The same things were measured in two ways. Each way mixes the same 8 hidden numbers, adds some noise and spreads widely along 5 directions of its own, which tell nothing about the thing.
Some things both ways: the first way, then the second way.
[-10 -15   4  -1   2   9  -2  -1   4  -1   0  -1   3  -5  16   2   3   9
   5  -7   5   3]
[  3 -15  14  -5  -8  22   7 -10  31  45  10  12 -11  -4  17]

[ -5   0   3   1 -18  -9   8   9   2   2  14  21  11  -9 -11 -16  -8   3
  20 -23  -9  -4]
[  3  -6   3 -10  24  -8   8   8   6  20  12   0   1  -3  23]

[-25   2  -4   9   3  30   3  14  20 -18 -22   7   5 -29  20  -3  -5   1
  -9  10  16  28]
[-8 16  4 16 33  0 -9 26 -9 12  7 29 19 17 -4]

[ -4 -26  13 -10  16  -1 -17   8   3   3   0 -19  -8 -19  23   6   6 -10
  -1  12   8 -22]
[ 26 -12  28  17  24  12  20 -12 -21 -10  31 -31  13 -10   8]

[ 25 -19   0 -14  -5 -19 -20  -8   2  15 -18   7   5   3 -21   0  -3  19
   9  12 -15 -43]
[-10  20  -9  14  -5  -7  -2   0 -35 -29  -1   8  33   9 -13]

[  3 -11  13   0  -9  -7 -16  13   8  -4  -3  15   5 -21   3  -2 -10   7
  13  -3  -5 -17]
[ 28 -31  24   0  -3   6   8   0   2  -2  12 -32 -10 -31  -3]

[ -3 -15 -16 -17  13  21  -8  -8  15   8 -48  12   1 -13   5   0 -15 -19
  14   0  22 -40]
[ 15 -13  18   3   4  13  26 -28  17  61  19  14  30  12  29]

[-16 -44  18 -22  -6 -14 -13   6  -2   5  16  -7   2 -18   0  -9   3  23
   7  -1 -10 -17]
[-22  21 -11   4 -17  12 -20  -3 -13 -20   0   4   2   9 -37]

[  6   7  11  -1  -1  -3  14   3   7   5   8   0   4   1   9   6  20   4
 -32   8 -14  17]
[-25 -13  13  -5  23   6   0  -4  21  10  -5  15 -20  25 -16]

[-10  15   2  11 -36  15  17  13  20  -9 -15  40  19 -21 -11 -10 -23   0
  18 -25  -5  19]
[-14 -35  22 -25  14   2 -15  21  17  24  23   1 -15  -9  -3]

[-15 -27  22  15   0 -23 -12  30  -7 -10  48 -22   5 -23  22   0   0  -1
  18 -17   5  -7]
[ 17  -5   6   2  12 -11  32   2 -21  18  12 -27  37 -36  38]

[  8  -4   0   0   4  -3   3 -10  -9   1  19 -12   3  22   6   3  19   9
  -1  -6  -6   7]
[ 11  -8  24  -1 -43   3  21 -23  11  -5 -24   4 -11  -1  -3]

[  7  -4  -9 -22  -4   0 -19  -1  -1   0 -13  10  -5  -3 -24 -22 -14  -5
  16   8  -9 -35]
[ 18   3 -17   6 -16 -10 -13  -1  11 -44 -18  -3 -38  19 -17]

[-10 -22 -20 -21  19  21 -15   0   7   1 -37   3   1 -14   4 -16  -3 -14
  19   0  20 -37]
[  2  15  -6 -32  15 -23  -3   6   7   7  14  20   7  25  11]

[  9  15   5   9   0   1   3  -1  -2 -10  19 -11  -1   9  10   9   3 -11
  -7   4   0  10]
[ 16 -14   8  -4   0 -12  -1   4 -21 -11  22 -24  16 -13  -1]

[  1  14  -7   1   0   3  15 -13  -5   4  14   7   2  16  -3  -7   4  -2
   6 -12  -2  10]
[ 24  22  14  16  -3  -8  20 -11 -25 -34 -10  -6  13   8  -3]

[-13   3   2   9  -3  -1   1  18  16   8 -10  40   8 -26   4 -23   7  36
  -7   2 -18  18]
[  5 -25  26   9  18   5  -1  17   5 -27  -2   5 -26   4  -9]

[  3  -8   1  -4  16   4  -1 -11   3  -5  -5 -15   8   2  16  19  12   2
 -12  16  14   2]
[-16 -19  10 -13 -27  -8   7 -11 -11   7 -12  -8  29 -13 -25]

[ -9  11 -13  -6   6  -5  20 -18   3  15  -1  38   7  11  -8 -18   6  39
 -18  -2 -12  12]
[-12  20 -17  -5   7  -3  -9   1   7   5  -8  18   0  16  -9]

[ -4  -6  -4  -8   7  33  -8   0  15 -15 -35 -17  -2 -14  14  11  -6 -24
  -1  20  20  -1]
[ -2   0  14  11   1  -1  -9   4 -20 -18  11   7  16  17 -26]

[ -6  25 -34   5  -2  37  12 -26  32   3 -74  53  10  -3 -13   2 -40  15
   4   6  21  -2]
[-10 -20   2 -11  -2   6 -20  12 -10  26  39  -5  23 -17  -4]

[  7  -5   3   0   0   0 -11  -5   2  -6  -1  -3   4  -2   0   7  -6   9
   5  10   2  -5]
[ 10  20 -10  22  -7   2   4   2  -5 -13 -26   5   4  -5  -7]

[  8  -6  -3  -7   8 -11  -4   3 -12   7  17   2   6   4  -3 -22  21  -2
  21 -11  -9 -13]
[ 22   1   2 -16  -3 -27  20  -7  16 -26 -37  20 -14  18  13]

[-10   5   3 -16  -2  16  -5  10  13 -13 -18  20   2 -27  -1 -15  -8  -8
   0  11   0   2]
[ 16 -19   3  19 -19   3 -12  -9  22 -10 -34  11 -17  18 -42]

Other things, the second way, with their names:
<249>: [ -4 -39 -13  -2 -29  -7 -22  -5 -20 -19  41 -14  18  -2   4]
<139>: [  3  16  15  21   6   2  26  -8   5  13 -24  12   2  12   5]
<1127>: [-25  -7  -9 -28  14 -10 -22  24  20  34  11  23  -3   5   2]
<281>: [ 21 -31   2   0  -4  -6 -27  21   8 -23  24  -5 -28   2   2]
<150>: [  7 -18  32  13 -14  11  36 -29  10  40 -18 -11  18 -11  -2]
<1186>: [-23 -21  25  -4   5   0  -7   6 -17  10  37  17  25  16   1]
<1162>: [  3 -35  16  17 -16  -9  28 -15  -7  16   2  -1  23  -2  35]
<29>: [-15  36 -15   1  15   9 -11   5 -14  -9  18   4   3   9  -1]
<231>: [-20 -12  29 -28 -26  -4  10  -6   9  -7  -9   0 -21   0 -14]
<223>: [ -7  -1 -23 -12 -33  -5 -26 -10  10 -14 -17  19  -4  15 -32]
<650>: [-17  -5   8  -8  10  -3  -2   2 -34 -52  32 -17   1   4  -3]
<292>: [  6 -43  26 -10  -9   4  13 -13   0   1  30 -43 -10 -24   9]
<1077>: [-34  -6  32  -4  48  11  28  -2 -10  45  20  -1  30  -5  15]
<842>: [ -8   6  -3   8  -6   2  14 -14  -9 -19  -7  -4   0   4   8]
<723>: [-12 -28  20   5  -4   6  24 -18   1   9 -23 -40  -3 -27 -24]
<739>: [-16   7  27   1 -13  -9   5  11 -37 -17  16   2  27   2 -12]
<182>: [  7 -19  20  24  14  11  21  -2   9   1 -15 -13 -19 -12   6]
<388>: [ 11 -39   4  32  23 -16   5  16 -15   3  23  -3  21   7  25]
<774>: [ 10  -9 -11   8  -4  15   8 -27  26  35 -29  -1   9  -7 -14]
<348>: [24  6 14 28 26  6  9  7  0  0  2  3 -2 11  4]
<305>: [-22 -25   6 -24  -5  -8   7   3  34  16  -8  23 -30  13  24]
<576>: [-13  -1 -13   3  -8   4  10  -3  21  14 -33   5 -15 -10   5]
<700>: [ -8  14  -9  20   1   1  -8   6 -19 -37 -10   8   5  10 -16]
<744>: [ -9  48 -11 -19  -3   1   0  -3 -13  -8   8  22  18   9   6]
<166>: [  9   5  11  -6 -13 -31  14  -3 -14 -23 -23   2  17  13 -17]
<123>: [ -8  35 -28   5  20  -5 -16  13  -5  -5   0  31  13  25   1]
<433>: [ -5 -12   0   9 -24  -4   5 -15 -11  22  -7  19  44   6  -1]
<1084>: [-28 -45  18  -9  -5 -12  -9  36  -8  18  35  -7  -2 -21  25]
<275>: [ 21  11   7  25   1  -9   0  10 -32 -40   8 -13  10   3 -11]
<824>: [  5 -22  -3 -19  17 -23 -22  50   3 -17  39  12 -25  -3  46]
<847>: [-25 -26 -15   0   2   1 -22  15   9  19   7  24   5   5   6]
<58>: [ -8  11 -33  -8 -31 -12 -18   6  20 -28 -47  23 -25   5 -17]
<1065>: [ 13 -21  11 -23  11 -18   7   7  -6  -6  19  -9  10  -7  15]
<677>: [ -8  -3  -4  -4  17 -10   9   1  -6 -21   5 -11 -12   4  16]
<1116>: [ -5 -29  29 -23  -5   3   7  10  37  10   4  -9 -58  -9  14]
<582>: [ -2 -49  -8 -16  -7  -5 -15  -1  -8  -7  49 -18   7 -10  22]
<925>: [  4   5 -17  14   0   3 -20   0 -27 -35  16  -2  23  10 -22]
<1115>: [ 30 -16  -6 -31 -16 -19 -13   4  21  13  19   5 -11   0  26]
<233>: [-19  17  27   0  20  12   8   8  -4 -30  -3  10 -27  12 -12]
<1052>: [ -2 -19  -2  -9   8  -8  16 -13  21  33 -11  16  11  11  20]
<397>: [ 15  36  -2 -21  32 -14 -14  18  -4 -22 -18  14   2   7 -37]
<137>: [ 15   3   0  10  13  -2   4  13  17   7 -13   1 -18  -6  10]
<838>: [ -5 -22   7  -3  10  -1  10 -15 -13   9  -2 -22  30 -17 -15]
<1087>: [ 16  18  24   1  12   5  14   4  -6 -37 -17   3 -14  -1  -9]
<421>: [ -3  -3  -8  -4  15 -11 -14  21   0   3   1  11   4  -2  -2]
<1024>: [ 11   6   6  38   7  -3   9   7 -32 -45 -10  -6  11   4  -8]
<1057>: [ -1  12  15  20  -7  -3   6  -4 -31 -18  12   2  27  17 -11]
<705>: [-39  -1 -17  -9  36  18 -18   2 -20   2  38   5  26  -1   1]
<1093>: [10 -4 10  8 28  5 23 -2 10 23  7 -3 -1 -5 32]
<749>: [ 16  10  15  23   9   2  20  -9   8 -20 -17   8 -23  20   9]
<126>: [  9  10   7  25  33   6  26 -20   2 -27 -25 -12 -17  17 -10]
<248>: [ 18   9  16   6  10 -15   5  10  -9 -33 -14  -2  -7  10 -21]
<459>: [ -2   4  -3  -3  -5  -7 -18  -4 -18 -26   5   7  14  23 -35]
<462>: [-18 -34  24 -22 -34  -8  13   2   9  35  11 -20  -2 -28  14]
<78>: [ 19  42 -11   5  22  -2  11  17  14  12 -35  19  -3 -11   9]
<16>: [ 14  14 -11  11  37   7   6   1   8 -21   2  -5 -28  10  19]
<649>: [-12 -15  -5 -14  29   6 -16  11  22  22   9  -4 -17  -3 -10]
<1113>: [-27  16   6 -20  -7  -1   7  -3  13   9 -18  10 -17   6  -7]
<731>: [18  2 17 15 34 20 21 -7 15 29  8 -5 -8 -2 21]
<449>: [-13 -25  11   1 -30   5  -1  -1  14  20 -14  24   0  -1   5]
<193>: [-18  39 -11 -16  30  12 -22  13 -18 -40  18  24  -1  15 -14]
<908>: [  2   1  24  14  -8   0  37 -22   0  13 -29 -15   8  -4 -10]
<1134>: [-10   1  -9  22 -37   2 -12 -17 -24 -20 -11   4  28   9 -32]
<735>: [-16 -19  -7  21 -11  13   6 -10  23  15  -4  12 -20  16  25]
<39>: [-30 -19  16 -10 -25  -7   4  -4 -13  -7   4  -9   7  -4 -15]
<632>: [ -5   3  15   5 -24  -3  19 -27 -17 -38 -23   0  11  16 -26]
<713>: [  2 -12   2 -22  -3   9  15  -7  37  35  -2 -12 -29 -24  26]
<741>: [-10  21 -12 -20  42   8 -25  34   3 -22  17  10 -27 -11   0]
<279>: [ -2  10   5  10   0   2   4  -2   3 -26 -29   1 -18   9 -26]
<773>: [ 25  19  26  16   4 -11  38  -9   5  -1 -32  15   2  19  10]
<259>: [-25  -3  10 -19 -24   6   8  -6  10   7 -35   3  -2 -21 -26]
<323>: [ -9  13 -16   0  -3  -2   1 -26  -7  19  -2  11  43  19 -13]
<331>: [ 13  11 -14  11 -11  -3   1 -18  20  -2 -26  20 -11  31  -8]
<756>: [ 18  11 -12  -2 -22 -14 -12  -5   3 -28 -14   9  -8  18 -18]
<482>: [  0  27  -2 -41  26  -6  -5   9  -1  -4  30  -2  -5   2  10]
<532>: [-16   6   4  -6 -27   9  13 -23   6   8 -17   7   2   1  -7]
<269>: [-23  -3   0 -21  25   0  25   3   5  -5  10  -9 -20 -14  49]
<980>: [  1  34  -7  -1  -1  -6   8   1  25   4 -45  31 -18  20  -6]
<217>: [ 16  17 -35 -14  -5 -18 -13   8  24  26 -12  13   2   1   8]
<470>: [-45  10   1  -8  31   6  -4  12  10  -4   0   0 -31   9 -10]
<1098>: [ -5  15   3  14  16  11  26 -17  -3  -1   2 -21  -2   1   7]
<328>: [ -6  -8  12  -9 -21  -3   9  -3  14 -10 -10   1 -30   2   8]
<722>: [  0  -9  32  31  15   5  30 -12  14  12 -11   5 -18  30   9]
<1041>: [ -1 -22  16  -9 -17   0  13 -16 -15 -23  16 -13   5  -8  12]
<819>: [-14  20  25  10  15  16  37  -9  10  26 -27   8  -1  -7   6]
<234>: [ 12  25 -39  11 -12  -5 -19   1  -3  -6   3  17  13  13   8]
<954>: [ 17  57  18   1  15  -4  26   0   6  -5 -22  24 -12  25   6]
<1060>: [-18 -18  18 -22  25  10   5   0  -9   2  22 -13   8 -18  -1]
<1005>: [ 26  32 -23  12  38  -4  -3  -6   2   6  -7  29  24  28   5]
<342>: [ 18  22 -10   1  -4  -4  23  -5   5 -24 -28 -21 -23 -22  13]
<620>: [ -2 -21   1  -1 -11   5 -15  -1   3  37  23  20  25   5   5]
<946>: [ -7  -1   2   2 -17  -5   1  -5  -1  15 -17  13  24   3 -20]
<868>: [-19 -34 -21  -5 -22  10 -18  -1  11 -22   7  -4 -29 -13  12]
<639>: [  9 -19  13  45  21   3  21 -18 -17  -6   0   6  29  29   7]
<209>: [  0 -11   6  -3   2  -5 -12   5 -13 -18  16 -21   2  -2 -23]
<1039>: [ -3 -28 -19 -11 -32   9  -4 -24  13  29  11 -22  11 -24   1]
<523>: [  3  -3   7  11  23  -6  -1   8 -15  -4  22 -16   6   6  -7]
<921>: [-16 -19  28  17  16   6  13  -1   0  23   7  22  13  23   5]
<538>: [  5   8   8  -1  20   7   7   9  16 -16 -14 -16 -41 -11  -5]
<609>: [ -4 -35   3   5 -31   3  10 -22   8  12   4   2   6   1  17]
<789>: [  0 -19  19  10  -2   4   5   5   4  -1  -8  -6 -10  -9  -9]
<544>: [ -9   1  20   1  25   1  42 -16  11  33  -7 -10   0  -2  32]
<387>: [ 10   2   4  14  26   4  24   5  17  -2  -5   9 -26   4  47]
<339>: [  4  -4   9   5  -6 -14  11   1  14 -16 -22  -4 -29  11  -4]
<912>: [ 14  33 -15 -20   3   4   1 -14  19  22  -3  24   7  13   6]
<404>: [  1 -28  18 -32 -29 -22  -3  19  11  24   4  18   5 -15  17]
<15>: [ -2 -40  25  21  -3  12  27 -26  -8  41  30 -40  27 -12  10]
<1123>: [ 30 -36   6   8 -14 -14   5   1 -14  20  35 -33  28 -25  25]
<646>: [ 14  12  10  13   4  -8  -9  10 -25 -31  11   4  10  16 -15]

Some of these things the first way, each followed by its name:
[-18   8 -18   3  -9  31  18  -3  19   1 -34  22   7 -10  -4 -10 -13  -1
   7  -8  10  15]  <1186>
[ 10  -2  -4  -5 -17  -5   1 -11  -2   5  -1  18  15   9 -22 -11   2  26
  18  -7 -15   3]  <449>
[ 10 -25   1 -15   7  -3 -22  -3  -4  -2  -2 -31  -6   2  -8   2   1  -2
   2  23  -2 -27]  <735>
[ 43  -1 -11 -10  -6 -17  -5 -33  -4  31 -21  13   6  33 -32   5   1  14
  18   2 -18 -43]  <1041>
[-20 -26 -11 -17  19  13  -2  -5   3   8 -14  -8   1 -12   8 -10   6  -2
   8   4  18 -15]  <632>
[  1 -32  -3 -25  31   5 -28   1  -9  -8  -6 -27   0  -4  17  -4  29   3
  -1  21  11 -21]  <773>
[-10 -26  -3  -9   6  -9  -1  -5   1  22   2  -1  -2  -5  -4 -14   5  18
   8   1  -6 -17]  <650>
[  4 -19   2  13 -24 -29   6   5  -2  23  19   9  12  -1 -22 -10 -12  11
  37 -31 -14 -28]  <269>
[ -2   0   9   2 -22  -8   3  15  10  -1   3  20  10 -16 -11 -10 -12   3
   7 -11 -13  -4]  <279>
[ 13  13  19   7 -17  -1   8   6   7  -6   8  14  14  -6  12  10   5 -10
   6 -15  -8  16]  <397>
[ 21  -3   9  -1  -8 -22 -15   5   0   7   5   6   4  -1 -16  -3   1  19
  -1  14 -23 -17]  <1024>
[ 28  28  17  16 -30   0   8   9  19  -9  -9   9   7  -4  -3  27 -19 -27
  -8   0 -10   2]  <649>
[ -9  11 -26   8 -16  12  12 -19  27  26 -59  80  17 -13 -25 -21 -33  47
  28 -14  -3  -5]  <741>
[-27  -7 -30   0  30  20 -13  -3  -5  -3 -11  14  -2  -3   4 -38  13  50
   7  14   4  21]  <824>
[ 7  4 -2  0 -6  3  2 -4  5 -5 -9 12 12  3 -4  1  4 15 -6  2 -6  7]  <1127>
[  0 -37  23 -21  -5 -17 -15  16  -1   2  17 -24   0 -22   6   4  -1 -29
  14  -6   2 -44]  <323>
[ 12   6  -2  -4   7   1 -15  -3  -3 -14   0  -1   0   5   2   3  -5  -5
   4   7   4 -14]  <217>
[ -2  25  14  11 -19 -15  32   8   6   8  34  15   1  -4  -4  -4  -5 -17
  -8 -15 -16  16]  <126>
[ -2  -1 -10  -3  -3  17   0  -9   0 -12  -9  -2   8   7  -2  -2   2   6
   5   0   4  12]  <1116>
[ 22  -4  -2   1   3 -19 -15  -9  -8  -2   9  -2  12  23 -12  -1  26  59
 -23  24 -27  10]  <1084>
[ -1   6   1  -1   2   7  -3  11   5 -11  -2   6   4 -10   8  -6   6  -1
  -8   6  -2   7]  <248>
[ -7   3  -6  -6  13  13 -15   1  -3 -10   1   0  -8  -3   6 -18   8  15
  -4  18  -5  13]  <281>
[ 20   8  12   5  -6 -10  -3  -1   5  -3   4  -3   6   1  -3  15   2   3
 -11  15 -10   1]  <182>
[  0  -7  -4   0   9   4  -9   8   4   0 -10   2   3 -12   9  -6   2  -8
  14  -2   8 -16]  <1065>
[-14 -53  28 -23   8 -24 -35  26 -13  -9  35 -21   6 -30  12 -17  27  27
  10   9 -14 -11]  <421>
[ 18  -8  13 -14  -2 -28  -3 -14 -12  13  30  -3   1  19 -12  -2  19  29
 -15  10 -29  -6]  <1134>
[  8  -6  -9 -20  -1 -21  11 -22  -4  20   2  23  14  16 -24 -12   6  23
   2  -8 -11 -24]  <544>
[ 15   9   7   0  11   9   2 -16  -8 -10  19 -34  -6  22  18  21  19 -14
 -16  18   2  19]  <223>
[ 10  -2  14   7 -22 -39   4   8  -2   9  32  25  15   1 -19  -9  -2  34
   3 -16 -30  -6]  <576>
[-12   0 -21  -8  -2  14   8 -10   7   3 -18  10   3  -5 -19 -15 -22 -11
  24  -3  14 -17]  <677>
[-17 -23  19  -8  -4 -15  -6  20  -1  -7  27   2  10 -23  10 -12  11  16
   0  -7  -9   2]  <946>
[ 33   6   7   0 -28 -23  -9   2   9  11 -14  28  12   0 -33  -3 -11  22
   8   5 -32 -22]  <847>
[ 17 -16   5 -13   3  -4 -18  -2  -6  -7   0 -14   7   5   0   5  14   3
   2   9  -4 -16]  <980>
[ -3  -8   2  -3  14 -10   1  -5  -2   8  15  -3  -2   5  10   0  10  16
 -15   4  -4  -3]  <292>
[-11   7   9  -1  -3   5  10   8   4   0  15   7  -2 -16  12  -8  -4 -27
  17 -14   4   4]  <1005>
[-10   1  -9  -8  17  10  -1 -10 -18  -5  28  -6  -3  17  13 -20  19   5
  12 -11   2  14]  <1115>
[-19  -8 -13 -16   6  17   4  -5  12  -9 -25  10  11 -15  -3  -4 -16  -8
   6   1  23 -14]  <908>
[ 19 -10  12 -11   2  -2 -19   3  -6  -7   7 -23  -3   5   5   6  16  -4
  -6  16 -11  -8]  <646>
[ 10  -7  16  -2 -11 -13   2   2  -7  -2  29 -14   7   4  -1   3  11  -6
   7  -7 -11   2]  <433>
[-11 -12 -11 -14 -10   5  -4  -3  10   9 -24  30   7 -17 -20 -24 -20  12
  27  -7  -1 -22]  <123>
[  6   9   2  17   9  -2  17 -19   3   1   9  -1  16  19  20  25  21  31
 -28   6   2  36]  <259>
[ -9  -6   2  -5  -1   0   8   7   9   5  -4  14   7 -11   2 -13  13  21
 -15   4 -11  12]  <921>
[-10 -25  19 -16 -24   3 -10  26   5  -9   7  -9   2 -32  -2 -10 -11 -35
  29 -16  -2 -22]  <459>
[ -7  -2  -5 -10 -13  11  -7  14   7 -18  -9   3   5 -15 -17 -15 -19 -21
  19  -4   4 -15]  <339>
[ 34  18  18  36 -24  -2  19  -8   9  14  10 -14   1  24  14  39   5 -16
  -2 -11 -13  19]  <193>
[ 21 -30   0 -17   7   4 -25  -8   2  -8 -24 -39   4   5  -2  23   6  -9
   0  28  10 -34]  <39>
[  8 -12  29   2   4 -25   1  10  -9  -5  49 -25   6   4  27  18  31   5
 -28   0 -12  12]  <150>
[ -9  -6  -5   3  26  14  -4  -6   2  -5  -3 -20  -3  -3  25  11   9  -4
 -10  17  20   6]  <1093>
[-20 -14   1  -8  18   0   1   8  -2  -2  13  -5   3 -16  16 -13  13  -3
   1   0   9  -2]  <1052>
[ -2  -6 -18  -1  27  10   5 -25   3  20 -21  13   0  17  17   3  12  24
 -11   1  11  -7]  <482>
[ -4  -1  16  27 -14  -2  20   2  15  15  10  -9   1  -9  16  24  -9  -9
  -1  -7   2  13]  <705>
[ 33 -33   6 -20   4 -23 -20 -21   1  17 -23   1  17  12  -9  20  17  38
  -5  18 -11 -40]  <819>
[ -4  21  -7  21  18 -10  11 -12   2   7  10  42  11  10  17  -5  16  63
 -25   1  -9  33]  <78>
[ 14 -25  -2 -15  15  -1  -9 -26  -7   8  -6 -25   4  19   4  18  16   8
  -2  14   7 -20]  <532>
